The rows of a group lie close to one hidden flat surface of 11 dimensions, which may be shifted away from zero. Surfaces can cross.
In the rows, 128 means zero.
Some rows, each with its group after it:
[122 139 114  83 136  66 128 119 135 151 134 137 141 116 158  74] : Q
[123 134 133 136 128 136 149 109 131 147 130 117 118 133 125 131] : F
[141 115 132 111 134 110 115 135  92 144 102 135 144 122 100  83] : D
[191  92 156 131 170 128 101 168 112 179 106 119  98 123  89 130] : F
[145 118 116 144 149 147 136 151 109 131 108 118 145 132 146 114] : C
[184 114 131 107 137 144 138  86 160 102 130 125  80 143 128 115] : G
[167 125 165 116 132 149 116 143 127 146 117 121 121 128  60 148] : F
[207 123 130  94 126 176 163 180 147 154 132 118 129 182 194 114] : M
[ 82 165 111 152 128  58 116 137 102 113 133  84 112 124 179 115] : D
[168  75 103  82 133 118 128  86 112 141 119 150 116 107 156  61] : H
[ 74 101 111 111  78 147 119 177  83  97 105 101  83 135 125 122] : D
[117 184 119 109 163 142 123 210 146 123 152 134 205 160 111 150] : C
[122 120 109 126 135 134 130 137 110 120 151 113 124 123 140 102] : Q
[145 175 124 143 140 122 142 104 138 123 156 106 139 133 186 147] : G
[131 134 127 157 171 110 121 150 150 166  89 135 150 115 166 145] : G
[155 148 178  66  77  56 112 121 112 142  92 121 167  64 131  95] : P
[109 162 117 171 157 160 109  69 141 115  88 166 100  88 136 104] : D
[117 114 139 116  79 100 124 115  87 140 142 120 138 115 108 133] : P
[113 104 166 128 100  99 148 124 138 170  83 122 186 129  73 190] : F
[187 122 112  63 159 129 114 122 143 155 157 144  80 179 136  89] : H
[155  90  67  91 143 106 108  91  72 128 201  94 178 110 152 191] : H
[ 97 123 121 151 139  85  98 122 115 155 159 163 127 113 128 123] : P
[148 112 134 126 163 129 115 135 159 120 143 174 165 127  99 123] : Q
[ 91 150  93 112 120  99 116  95  35 136 148 103 236  26 128 122] : P
[109 108 115 146 163 119 108 150 146 158 149 146 122 100 132 148] : H
[158  78 148 104  85 123 111 114  98 136 143 108 115  87  90 187] : F
[119 127 135 120 100 111 114 143  86 153 137 111 140 128 116 154] : M
[164 120  84 109 151 134 118  66 137  56 135 161 151 118 168  77] : Q
[158 151 149 159 118 208 174 123 157 142  95  79  81 176 146 202] : M
[113 135 130 136 147 128 141 151 126 157 132  96 122 119 121 135] : M
[149 129 154 143  70  50 187  84 113  88 153  76 130 189 180  96] : G
[ 88 132 150 141  83 101 140 124 152 132  91 126 124 110 151 143] : F
[129 132 143 109  98 115 126 100 167 166 115 171 112 126 157 134] : G
[139 115 136 133 148 155 152 184 135 136 119 114 151 146 115 121] : C
[155 107 136 119 113 142 118 159  88 142 119 137 134 127 124  99] : P
[119 177 149 118 126  51 114 117 164 138 210 148 205 103 139 186] : M
[159 101 139 120 131  69 139 157  87 178 110 121 110 156 157  25] : D
[159  92 115 139 128 159 133 117  99  73 111  83 141 120 109 166] : C
[143  89 121 140 162 135 103 157 153  61  99 140 110  90 131  93] : Q
[127 125 149 154 146 142 131 134 140 125 125 122 198  74  90 178] : C
[162 135 108 141 156 179 165 155 110 144 152  24  62 181 162 176] : G
[179 181 150 112 119 146 101 191 111 158 116  87  62 175 172 154] : G
[ 92  52 117 174 108 113 149 141  78 135 101 126 124 127 140  80] : C
[ 51 182 125 144 105  98  90  72 146 153 101 223 135 134 128 142] : M
[151 199 136 141 153  71 115 133 134  93 164 135 133 151 179  56] : H
[125 129 131 177 141 148 109  20 130 104 115 170 127 117  75 172] : F
[147 144 118 145 144 133 114 153 111 107  93 113  98 149 169  96] : C
[100  43  85 106  98 132 162 150 103 142 208 139 146 130 160 102] : H
[137 103 122 110 100 106 153  89 114  86 184 123 156 134 133  93] : Q
[141 140 128 133 113 126 131 108 111  96 136 134 144 153 140 107] : Q
[143 123 156 151 115 160 155 141 157 161  98 141 117 143 145 140] : D
[ 99 186 113 125 154 128 129 185 136 111 151 115 166 163 132 123] : C
[ 99 100 162 120  87  82 151 146 129 162 193 117 152 138  82 165] : C
[128 151 148 112  94 173 109 121 188 130 111 198 103 125 128 151] : G
[101 119 113 109 108 159 171  88 114 165 148 108 104 129 113 117] : Q
[ 95 133 174 167 133 118 156 123 240 144 128 163 122 116 116 158] : M
[162 127 124 137 155 154 149 210 144 136 112  96  97 200 172 122] : G
[101 188 115 147  96 170 122 143 103 164 193 121 153 124 173 223] : P
[118 115  91 107 154 124 109 129 160 127 117 152 111 159 146 144] : M
[165 190 138 151 193 126 172  71 152 119 149 121 137 175 108  54] : F
[130 113 114 113 119 123 159  85 130 133 113 126 120 148 137  98] : Q
[143 111  96 126 170 139 116 171 134  59  98 108 118 149 148 102] : C
[137  74 108 117 145  92 101 164 161  68 152 182 158 108 161  85] : H
[150 162 169 139  97 108 106 138 127 109 119 151 115 110 140 102] : P
[112  98 113  80 119  75 100 141  76 219 123 112  69  83 147  93] : G
[129 145 122 167 147 189 113 186  88 126 106 128 143  99 140 106] : P
[154 174 164 132 103 127 151 102 114 137 119 132 141 145 121  80] : D
[139 108 112 104 148 115 140 135 162 111 170 108 101 108 163 101] : H
[137 157 128 133 132 190 126 117 114 184 106 166 171  84 134 138] : D
[ 90 174 141 123 112  96 133 124 149 127 151 129 133 104 143 113] : P
[115 125 138 149 149 120 126 140 150 145  88 129 111 121 126 121] : F
[115 115 121 148 137 175 165  99 158 134 147 133 130  91 144 125] : H
[143 140 138 138 134 120 136  99 127 147 126 138 151 140 131 132] : D
[145 179 126 141 146 161 116 126 143 161  83 140 126 118 184 151] : M
[ 91 159 104 117 156 141 140 138 169 128 172 159 148 126 148 102] : P
[111 131 139 119 120 202 160 120 189 125 121 123 105 107 110 158] : F
[154 102 158  72  88 123 113 128 157  49 134 145 112 132  67 104] : F
[133  72 111 151 191 150 115 180 135 173  91 117 112 118 117 155] : C
[ 77 159 124 102  92 142 156 174 158 133 153  86 137 101 155 178] : P
[159 105  71 111 235 117  96 164 133 137 166 158 176 149 130 122] : Q
[150 104 100 122 157 135 135 151 123 110 119 134 129 163 161  77] : Q
[117 180 167 143  42 169 135  90 101 133 121 138 146  90 131 166] : D
[151 174 112 129 188 171  91 137 120 166  92 136 140 114 120 159] : M
[103 119 117 143 110 111 143  95 113 134 215 163 139 148 134 110] : H
[104 150 157 132  78  81 100 134 127 171 101 137 115 103 172 180] : G
[143  87 150 114  85 121 113 133 139 101  98 152 104 141 115 131] : M
[139 160 152 102  92 105 147 150 119 130 137 104 183 136 121 142] : D
[154 108  97 123 189  61  93 107 119 103 180 124 119 152 132 121] : H
[ 68 121 119 123 151  93 149 112 144 144 118 100 148  59 104 116] : P
[136 117 103 107 157 134 110 133 152 169 124 196 167  54 184  75] : H
[144 113 126 142 139 129 154 138 148 122 124 109 118 155 152 131] : G
[144 203  89 126 193 125  75 132 103 135 158 151 162 145 141 140] : Q
[ 85 178 113 176 128  89 120 138 118 139 128 116  79 180 212 135] : D
[159 137  86  67 151 123  87 165 120  97 172 148 166 190 128 147] : C
[155 132 131 115 135 138 122  92 129 156 118 156 115 132 118 114] : G
[115  74 110 171 142 100 159 138  96 133  95  67 121 154 149 127] : Q
[152 198 138 124 102 124 126 105 164  58 124  78  79 184 177 188] : M
[ 98 155 115 126 175  89 104 141 169 134 158 125 141 131 113 184] : M
[128  72  83 123 187  85 107 104 109 178 165 146 118 104 139  96] : H
[150  65 123 127 197 151 113 181 166 143  81 147  88 138  88 102] : F
[166 114 139 162 154 119  73 103 102 164 135 192 127 111 117 132] : P
[135 129 143 139 133 115 100 148 132 102 101 142 144 112 121 134] : C
[135 125 115 125 151 123 127  70 147 112 144 144 141  98 127 131] : F
[107 147 123 141 111 146 136 142 134 125 115 124 112 130 155 133] : D

New rows, each followed by its group:
[111 188 127 119 174 102 104 111 201  95 163 149 137 161  82 187] : M
[ 94 102 107 143 149 122 136 156 131 128 129 138 118 158 123 106] : C
[ 92 120 114 131 125 174 131 126 153 100 139 142 153  95 108 162] : P
[119 128 128 138 118 159 122 154  89 139 108 129 146 107 112 115] : P
[116  61  89  87 173 128 157 183 171 169 179  79  67  91 176  93] : H
[113  95 151 142  76 131 154 129 131 115 115  97 103 124 130 156] : D
[163 121 132  72 137 127 140 100 178 132 179 200 167 160  89  86] : Q
[145 146 123 110 128 170  88 164 102 134 124 137  94 128 111 125] : G
[129 128 131  92  85 142 113  88 127 115  94 168 100 133 113 102] : Q
[136 170 122 128 109 140 166  91 142 143 175 129 164 136 196 145] : D
[147 151  78 132 160 123  95 165  57 124 127 125 155 164 189 115] : Q
[145 115 130 131  86 198 176  63 122 135 153 176 136 172 114 105] : H
[129 140 141 133 170  57 112 113 169 133 100 150 155  94 133 110] : Q
[155  80  99 135 161 143 125 123  93 158 157 109 137  86 149 133] : P
[102 121 110 182 153 148 152 115 150  95 179 142 178 103 148 146] : H
[ 95  91 123 155 128 103 123 143 111 129 121 137 135 119 123 119] : C
[ 95 160 146  76  96  79 126 106 153 150 117 104 188  36 130 178] : P
[100 134 116 107 126 174 137 161 111 166 136 114 125 144  98 158] : F
[134 149 136 112 120 106 129 146 127  94 170  78 124 147 124 156] : C
[ 86 144  85 124 159  58 138 110 115 116 207  89 160  98 179 109] : C
[157  60  94 117 200  97 114 132 144  69 155 117  96 230  60 137] : Q
[141 160 140 135 154 113 138  72  50 244 117 133 179 111  92 101] : P
[143 106 139 142 133  91 103 127 111 162 107 143 124 122 133 134] : F
[126 170 129 119  95 124 105 142  78 150 144 108 111 131 154 152] : G
[106 162 101 105 157 105 109 141 140  72 121 125 136  86 153  68] : D
[149 190 111 113 188 100  68 171 131 140 102 170 135 173 146 102] : Q
[ 94 171 126 166 143 144 166 148 156 126 134 114 130 132 168 102] : G
[153 133 112  89 120 153 108 108 103 154 154 149 112 140 125 130] : G
[171 178 128  98 156 168 129 158 119 195 164 120 139 128 145 120] : F
[111 189 116 144 145 161 151 155 122 116 144 133 217 147 123 130] : C
[151  97 107 117 153 149 140  86 158 109 159 128  97  98 141 113] : F
[137 155 127  73  92 182  87 145 139 136 147 174 131  90 139 162] : F
[ 99 124 117 142 120 168 167  63 138 102 168 133 140 122  87 136] : P
[150 124 107 106 139 194 135 156 157 110 156 116  72 152 144 128] : G
[106  85  50  75 158  86 102 139 114 122 142 118 103 160 186 116] : M
[132 153 114 121 146 104 116 142  88 185 130 137 175 165 135 140] : D
[105  98 104 152 140 135 145 164 110  91 103 116 130 150 143  78] : C
[146 163 109 138 153 116  95 157 102  94 143 138 160 117 177  97] : Q
[133 159 109  97 164  88  77 160 123 137 115 148 119 142 141  97] : Q
[143 113 144 125  72 127 118 127 101 150 126 161 146 144 149 147] : D
[127 147 145 142 117 139 173 103 121 169 158 115  98 168 121 105] : P
[111 178 139 123 101 198 153 203 138 185 116 108 163 108 171 174] : D
[106 158 155 129 119  94 144 140 136 158 140 117 133 121 123 108] : Q
[172 173 149  95 125 170 105 169 146 185  99 156  69 168 148 111] : G
[127 193  70 155 167 132 113  89  75 112 133 107 113 148 213 102] : C
[146 137 166 163  81 163 128 119 111  83 108 149 124 175  89 145] : Q
[135 113 123 113 158 130 141 136 106 172 136 120 163 163  76 138] : F
[147 117 144 126  89 140 139  91 170  81 128 165 125 141 146 131] : D
[140 101  94 103 168 124 125  95 136 128 167 176 166 109 122  84] : P
[146  63 146 134  94 123 130 143 120  53  96 127 141 120 109 100] : C
[160 107 124 141 155  46 125  70 147  91 131 159 209 124 148 120] : Q
[ 88 102 108 126 112 108 154 109 179 141 162 138 111 179 156 175] : M
[197  81 151 133  96 175 153  69 128 111 118 161 101 168 106 117] : C
[111 192 159 147 109 126 127 138 143 120 102 113 133  76 162 119] : D
[152 176 161 108  85  87  99 148 119  90 151 181 174 139 145  82] : Q
[127 151 147 168 154 125 203 106 173 138 138  62 119 160 136 138] : D
[ 96 139 155 131 121  81 165  80 163 182 159  94  87 133 115 155] : P
[129 137 121 121 127 165 156 103 201 151 140 192 127 200 146 168] : M
[114  73 113 116 152  50 145 102 150 135 127 110 151  73 153  96] : Q
[181 179 160 133 168 116  90 165 116 197  54 143 103 139 137 101] : G
[128  78 150 129  86 133 168 118 111 178 156 132 157 107 112 135] : M
[139 121 175 158  91 110 134 175 154 142  66 126  90 175 150 152] : G
[173 143 172  79  69 165 155  96 125 113 189  77 118 104  81 164] : F
[ 85 100 122  92  79  75 116 108 146 106 178 154 127 125 117 151] : P
[110  74  61 114  92 135  92 104  80 125 157 186  91 133 206  96] : D
[130 114 104 132 134 148 168 127 108  80 179  92 130 167 133  83] : G
[108 174 121 137 123 145 112 175 114 123  91 155  67 178 166  52] : D
[111 115 118 145 101  81 124  81  27 139 133 108 102 166 106  92] : D
[146 118 128 144 178 139 149 105 175  97 176 141 160 125  99 119] : Q
[115 169 127 148 119 158 141 106  84 132 149  86 103 127 114 123] : G
[132 193 146 135 119  98 107 101 141 108 116 157 155 137 137 134] : D
[128 113 148 158 140  82 127 114 146 111  92 117 104 125 122 120] : D
[112 123 106 132 153 135  97 131 109 127  75 108  62 165 102 146] : Q
[110 173 128 100 126 107 112 143 137 131 130 161 177  93 139  96] : P
[113 134 110 129 152 137 142 170 132 167 122 106 135 103 172 111] : D
[122 177 131 174 131 116 182  52 137 144 162  96 128 137 179 138] : D
[116 181  97 111 184 125 114 118 131 119 131 131 193 111 113 133] : D
[146 129 133  97 111 107  97 134 113 159 129 108  77 114 164 144] : G
[161  95  81 121 185 143 132 114  94 169 180 137 125 207 117 125] : H
[ 79 139 118 189 144 156 120 129  91 108  95 101 184  97  93 201] : C
[126 186 144 138 143 151 146 106 157 136 144 131 135 138 106 145] : M
[174 100 158 126 116 150 153 145 114 152  99  86  98 114 126 115] : P
[154 121 132 136 120 146 162  92 134  89 122  55  94 111 155 151] : M
[123 166 139 110  82 214 149 158  91 208 109 161 128 167 126 113] : Q
[145 116 151 143 108 162 141 142 138 146  82 124 101 134 142 137] : M
[138 126 124 136 143 139 167 143 120 168 158 120 163 135 151  88] : C
[118 150 142 130 106 122 121 104 130  97 138 114 100 101 116 131] : F
[ 91 167 133 153 152 161 157 181 146 136 134  99 143 167 101 152] : C
[ 87 147 102 104 112 163 141 159 126 121 163 146 169 136 129 120] : P
[130 168 138 129 150 122  97 156 130 124 116 137 108 120 120 102] : F
[152 170 166 132 125 142 119 180 132 179 115 131  97 180 121 146] : C
[112 133 137 126 151 102 156  87 178 150 140 137 157  70 124 104] : Q
[160 121 153 124 104 179 172 122 163 105 132 169 134 160 112  75] : Q
[161 130 194 153  92 164 197 190 150 177 128  77 112 149 146 146] : M
[ 92 123  87  98  89  82 106 129  71  84 158 108 121 121 170  92] : D
[129 126 125 140 115  82 124  95 153 115 149 137 155 108 188 168] : D
[147 133 123 105 111 112 118 106 129 111 161 140 131 107 152 128] : H
[107 191 126 141 140 132 115 161 106 151 102 129 126 156 143 117] : D
[147 129 167 175 136 114 130 104 192 121  80 149 104 106 145 127] : D
[ 66 137  82 134 155 161 131  95 124 115 158 149 200  67 100 142] : P
[143 166 130 154 135 182 155 161 115  74  92 111 168 153 138  90] : C
[ 92  73  55 117 164 173 102 152 134  95 113 157  98 203 103 160] : D
[137 127 114  97 157  96 129  95 138  77 177 101 140 107  99 111] : M
[119 102 140 160 129 172 127 181 139  89  88 151 122 158  87 119] : G
